There are 8 hidden switches. A switch that is on adds its own fixed numbers to the row, and there is some noise. The rows also spread widely along 11 directions, which tell nothing about the answers.
(in the rows, 128 means zero)
Some rows, each with its switches (1 for on, 0 for off) after it:
[123 114  96 103 125 111 102 101 106 130 155 165 135 129 155 152 139 126
 155 139  92  80 117 152 107 112 131 151 150 125  76 145 120 129 125  97
 134 111 102 145 130]	0 0 0 1 0 1 0 1
[101 139 173 129 118 206 142 127  93 128 116 102 165 124 122 101 133  88
 144 123  92  80 174  99 128 163 126 172 181 158 120 101 137 115 125 113
 101 121 106 107  79]	0 0 1 1 0 0 0 1
[106 116  83 128 180 166 149 144 157  93 124 144 102  83 125 199 112  94
 144 107  80 124 151 105 116 166 103 159 178  90  89  82 150 149  95 110
 166 113  99 107  85]	0 1 1 0 1 1 0 0
[163 156 137 133 124 167 126 106 103 170 178 132 121  85 118 105 159  82
 182 154 167  97 117 162  80 155 122 102 186 148 115 142 136 154 110  96
 114  86 169 106 145]	0 0 1 1 0 0 0 0
[103 132  91  87 139 150 113 148 104 166  93 199  95 124 152 166 166 171
 136 137 113 129  95 123 147 104 138 174 145 106  30  96  91 114 172 114
 160  97  75 183  86]	0 0 1 0 1 0 1 1
[133 138 109 109 100 160 104 134 136 109 171 163 152 129 141 143 146 128
 158 112  65  96 146 125 128 115 115 164 149 150  79 121 148 135 101 107
 110 120  83 108  80]	1 0 0 0 1 0 1 1
[120 118  75 120  86 177  96 107 115 120 198 130 149 136 134 129 148  76
 124 153  53  95 153 133  83 115 135 146 122 118  58 156 150  66 114  91
 147 111  83 125  93]	1 0 1 1 0 0 0 1
[ 84 114 103 119 119 187 137 120 110 139 160 134 160 107 114 139 142  69
 104 137 109 105 137 127 113 144 102 157 155 124  95 100 144 111 116 134
 148 125  66 140 102]	1 0 0 1 1 0 1 1
[146 135 107 144 124 136 112 138 149 138 152 157 151 128 118 139 148 121
 159 147  90  95 112 121 102 132  73 130 154 163 108 115 145 135 127 117
 133 132 101 112 121]	1 1 0 0 1 0 1 0
[130 136 126 135 129 175 115 121 119 139 174 145 161 109 119 123 159  80
 171 151  94  89 133 132  86 143  85 142 174 145  94 122 144 130 111 110
 125 106 101 113 106]	1 1 1 1 1 0 0 1
[142 134 101 122 136 129 118 138 168  99 149 149 131 113 127 158 127 146
 155 121  90 108 138 101 120 126  83 149 173 158 120  97 141 157  88 117
 106 139 103  90  94]	1 0 0 0 0 1 0 0
[105 129 108 139 132 137 123 132 116 129 135 136 168 145 138 148 141 113
 177 122  76  82 138 133 117 134  97 145 173 144  90 101 137 135 145  93
 133 128  83 110 119]	0 1 1 1 0 1 1 1
[122 152 130 133 128 179 102 147 125 130 114 162 111 106 127 124 183 150
 213 136  88  86 143  91  90 162 104 157 207 151  71 109 130 132 147  91
 129  93 104 108  65]	0 1 1 1 1 1 1 1
[148 134 175  92 112 172  92 109  99 142 163 175 146 112 143 120 164 108
 164 151  93  73 128 140 124 127 123 163 153 159  90 154 139 151 105 119
  92  90 110 134 100]	0 1 0 0 1 0 1 1
[120 121  92 172 184  89 156 152 151 106 104 126 154 130 110 187 125 127
 183 138  81  90 105 102  84 157  14 145 199 153 153  83 106 143 153 137
 145 163  94 105 132]	0 0 1 1 1 1 0 0
[137 180 177 132 136 179 128 127  96 181 173 154 211 128 149 103 161  94
 192 163 119  88 131 170 151 128  90 149 176 169  86  95 146 175 144  87
  97 116  93 109 137]	0 1 1 1 1 1 1 1
[ 93 122  98 136 122 127 132 153 127 113  86 138 127 138 114 156 141 157
 158  99  99 105 126  93 112 132 100 155 180 142 111  90 119 109 160 129
 150 139  93 122  82]	0 0 1 0 1 0 1 0
[118 112 118 108  99 152  89 115 113 139 133 154 116 105 116 125 172 134
 166 150 134  92 121 109  83 128 110 117 171 155 106 130 144 127 122 123
 137  95 119 127 104]	0 1 1 0 0 1 1 0
[125 155  52 160  79 180  99 145 133 143 186 133 128 143 138 116 161 103
 175 134  62 110 149 135  76 137 147 119 140 120  25 140 170  70 157  38
 179 111 101  90  97]	0 1 1 1 1 0 1 1
[ 96  97 106 140  99 137 134 126  86 149 114 146 180 148 127 124 141 110
 167 103  96  71 139 140 109 142 132 124 157 143  91  86 149 130 149  89
 163  98  98 144 148]	1 0 1 1 1 0 1 1
[117 186 137 151 116 123 113 140 124 132 140 136 188 160 139 106 155 155
 208 124 101  81 129 137 125 113  86 183 213 167 101 113 111 130 177  87
  95 165  88  88  88]	0 1 0 1 1 1 0 1
[138 135  85 163 149 228 147 138 157 126 192  93 127  87 128 140 106  28
 114 161  53 120 172 124 103 185 115 132 142 122  83 115 183 119  94  72
 160 122 108  75 113]	0 1 0 0 0 1 0 1
[110 168  73 181 173 133 173 160 134 179 126 128 148 129 117 157 130  99
 148 140 143 132  86 155 120 151  76 137 188 113  95  78 107 127 195 103
 175 164  94 115 148]	0 1 0 1 1 0 1 0
[108 125 107 134 131 110 113 118 110 132 132 157 129 106 116 149 167 134
 209 113 140  80 100 156  78 138  92 141 220 142 118 135 100 152 154 125
 137 114 115 128 115]	0 1 0 0 1 1 1 1

New rows. What belongs after each?
[102  78 123 107 107 146 120 101  87 116 132 154 162 125 137 145 129  90
 145 125  77  61 161 134 110 145 144 134 134 123  96 118 176 133 106 105
 159  85  97 148 138]	0 0 1 1 1 1 1 0
[ 99 132 144 103 159 179 141 120 101 138 111 159 126  81 109 148 156 110
 138 137 154 111 120 113 118 145  92 180 207 116 111  90  98 136 122 160
 122 109  97 156  75]	1 0 1 1 1 0 0 0
[101 115  45 145 135  87 133 124 119 131 194 129 198 161 127 188 130  79
 140 131  85 103  93 183  96  93  55 131 148 126 107 120 106 103 148 129
 152 168  59 128 155]	1 0 1 1 0 0 1 1
[112 146  92 128 162 142 126 144 125 138 109 180  94  86 116 168 179 159
 204 120 150 116 104 127  93 148  93 155 231 114  82  89  91 151 154 119
 154 100 106 137  88]	1 0 1 1 1 1 1 0
[101 144 116 114 140 188 129 120 106 167 171 135 160 104 118 132 157  71
 120 165 144 125 112 142 117 123  85 150 173 126  85  98 117 114 126 133
 125 128  84 136 102]	1 1 1 1 0 0 0 1
[ 80 138  30 178 137 139 153 163 142 151 127 126 136 122 121 159 139 112
 183 101 121 129 122 138  90 155  99 109 192 111  69  61 142 128 177  66
 203 134  91  94 131]	0 1 1 1 1 1 1 1
[175 178  90 178 147 159 126 145 152 154 178 123 110  98 123 125 166 116
 226 166 108 107 118 134  55 168  72 105 206 164  99 129 122 141 144  69
 133 114 144  68 121]	0 0 1 1 0 1 0 1
[ 69  87  97 100 146 162 150 112  86 155  88 167 103  93 140 159 120  93
 110  98 133 104 130 136 135 158 182 154 155  74  57  81 141 140 123  99
 185  79 106 177 129]	0 1 0 1 1 0 0 1
[136 173  85 154 192 103 142 168 151 159 106 163 116 119 133 181 163 176
 215 141 123 123  75 124 114 138  38 144 217 157  99  73  72 167 180 110
 127 141  99 109 120]	0 0 1 1 0 1 1 1
[137 101  68 165  95 104 114 145 159 133 134 120 149 162 124 128 123 127
 146 136  53  86 121  91  81 137  88  92 120 184 115 112 171 111 133  79
 153 145 113  87 148]	0 1 0 0 0 0 0 1
[ 99 144 106 116  96 139 101 136 108 159 141 161 171 151 140 117 178 153
 169 155 113 100 114 123 120  99  92 146 157 156  72 102 130 112 169 102
 134 132  69 134 105]	0 0 1 1 1 1 1 1
[119 124  84 118  94  76  77 118 142 112 185 150 157 139 125 149 165 149
 186 128 112  87  95 135  78  87  60 122 173 179 129 147 126 139 119 127
 104 153  94  95 112]	0 1 0 0 0 1 1 1
[136 155 103 169 135 139 132 142 110 187 127 149 158 139 129 122 155 119
 200 137 113  94 107 157 103 143 108 117 184 154  76  98 114 135 185  74
 153 108 116 122 152]	1 1 1 1 0 0 1 1
[ 86 137  93 146 157 112 155 148 116 146 120 151 195 137 125 168 141 130
 185 100 130 108 107 155 133 120  58 152 208 140 110  50 105 165 164 122
 140 150  67 126 132]	1 0 1 1 1 1 1 1
[ 87 141  92 150  94 112 122 132 120  81 168 106 203 168 129 143 126 119
 194  72  79  86 158 159 109  99 103 166 197 143 121 125 126 113 146  94
 121 168  84  76  88]	0 0 1 0 1 1 0 1
[123 128 102 143 105 139 113 130 126 114 142 146 146 129 120 131 156 126
 189 108  74  70 138 122  84 149 106 150 183 152  99 125 134 124 131 103
 133 115 100 109 100]	1 0 0 1 1 0 1 1
[135 113 110 138 114 145 114 119 111 137 134 157 142 131 124 130 149 111
 151 149  77  70 126 126  89 148 115 140 149 138  93 134 138 109 140 109
 153 106 101 144 127]	1 0 0 1 1 0 1 0
[103 136 109 158 119 164 128 132 111 121 106 115 138 140 128 119 128 116
 168 118  82  82 168 114 104 156 150 154 187 120  83 111 142  94 164  71
 158 119 113 105  96]	0 1 1 1 0 1 0 0
[ 93 156  41 172 120 118 134 169 160 126 147 130 155 147 132 154 139 140
 203  87  90 124 134 127 103 133  90 121 188 132  71  65 153 133 159  58
 167 153  84  67 113]	0 1 1 1 1 1 1 1
[133 163  96 134 145 151 128 155 155 130 161 149 146 121 145 152 148 134
 183 136  85 118 132 118 121 130  76 149 176 145  81  85 136 149 124  89
 121 135  90  89  95]	0 0 1 1 1 1 0 1
[117 150  98 155 147 148 121 144 137 124 136 143 145 131 128 149 152 120
 184 145  63  85 127 123  97 151  79 170 189 136  85 121 119 113 167  96
 143 141  75 106  93]	0 1 0 1 1 1 1 1
[100 133  80 147 127 147 127 145 142 103 155 121 174 150 140 160 122 100
 160 108  42  95 157 118 120 136  97 148 158 134  81  91 160 122 129  80
 140 144  70  84 105]	0 1 1 1 0 1 1 1
[125 124  89 124 152 208 132 113 113 128 201 127 132  92 139 175 131  39
 124 163  69 114 148 166 108 149 121 152 143 100  70 144 136 109 109 107
 159 104  86 124 110]	0 0 1 0 0 1 1 1
[122 178 143 117 163 145 142 129 112 176 161 158 178 126 145 141 142 103
 150 143 142 116  95 169 159 109  85 176 181 133  91  96 103 161 143 119
  97 148  86 126 123]	0 1 0 1 1 0 0 1
[ 99 186 115  81 115 128  82 146 127 158 143 189 143 136 152 136 196 202
 180 136 159 131  90 116 152  65  84 168 194 151  58  87  97 143 152 118
  86 143  64 124  63]	0 1 1 1 0 1 1 1
[149 164 128 142 123 150 129 154 129 160 129 152 141 133 131 128 156 148
 181 134 119 110 117 125 128 129  99 134 170 166  99  98 126 143 154 101
 124 120 117 110 116]	0 0 1 0 1 0 1 0
[101 144  71 169 138 170 124 167 138 187 119 145 162 137 110 123 181 125
 147 203 102 121  95  98  89 143  35 129 164 158  69  69 124  90 205 104
 183 144  53 134 110]	1 1 1 1 1 1 1 1
[105 132  79 151 130 179 155 142 137 164 128 110 131 108 125 119 127  95
 119 149 124 122 137 104 114 163 112 118 161 142  96  67 159 127 135  82
 165 132 104 107 130]	0 0 0 1 0 1 0 1
[172 177  89 168 156 154 115 151 150 132 175 163 135 135 134 162 154 109
 202 157  39  97 124 151  92 141  87 156 168 121  52 138 121 110 158  76
 147 120  96  97 107]	1 1 1 1 1 0 1 0
[167 145 152 126 138 159 126 108 120 146 170 139 144  90 117 123 142  90
 157 149 142  93 119 151 106 140  93 137 185 164 141 136 120 161  96 135
  94 114 141 115 125]	1 0 0 0 0 0 0 0
[113 111  95 124 122 147  97 116 120 129 131 160 103 100 117 140 173 124
 164 164 112  89 121 101  59 145 102 134 174 120  85 136 137 105 135 113
 163  95 110 139  97]	0 1 1 1 1 1 0 0
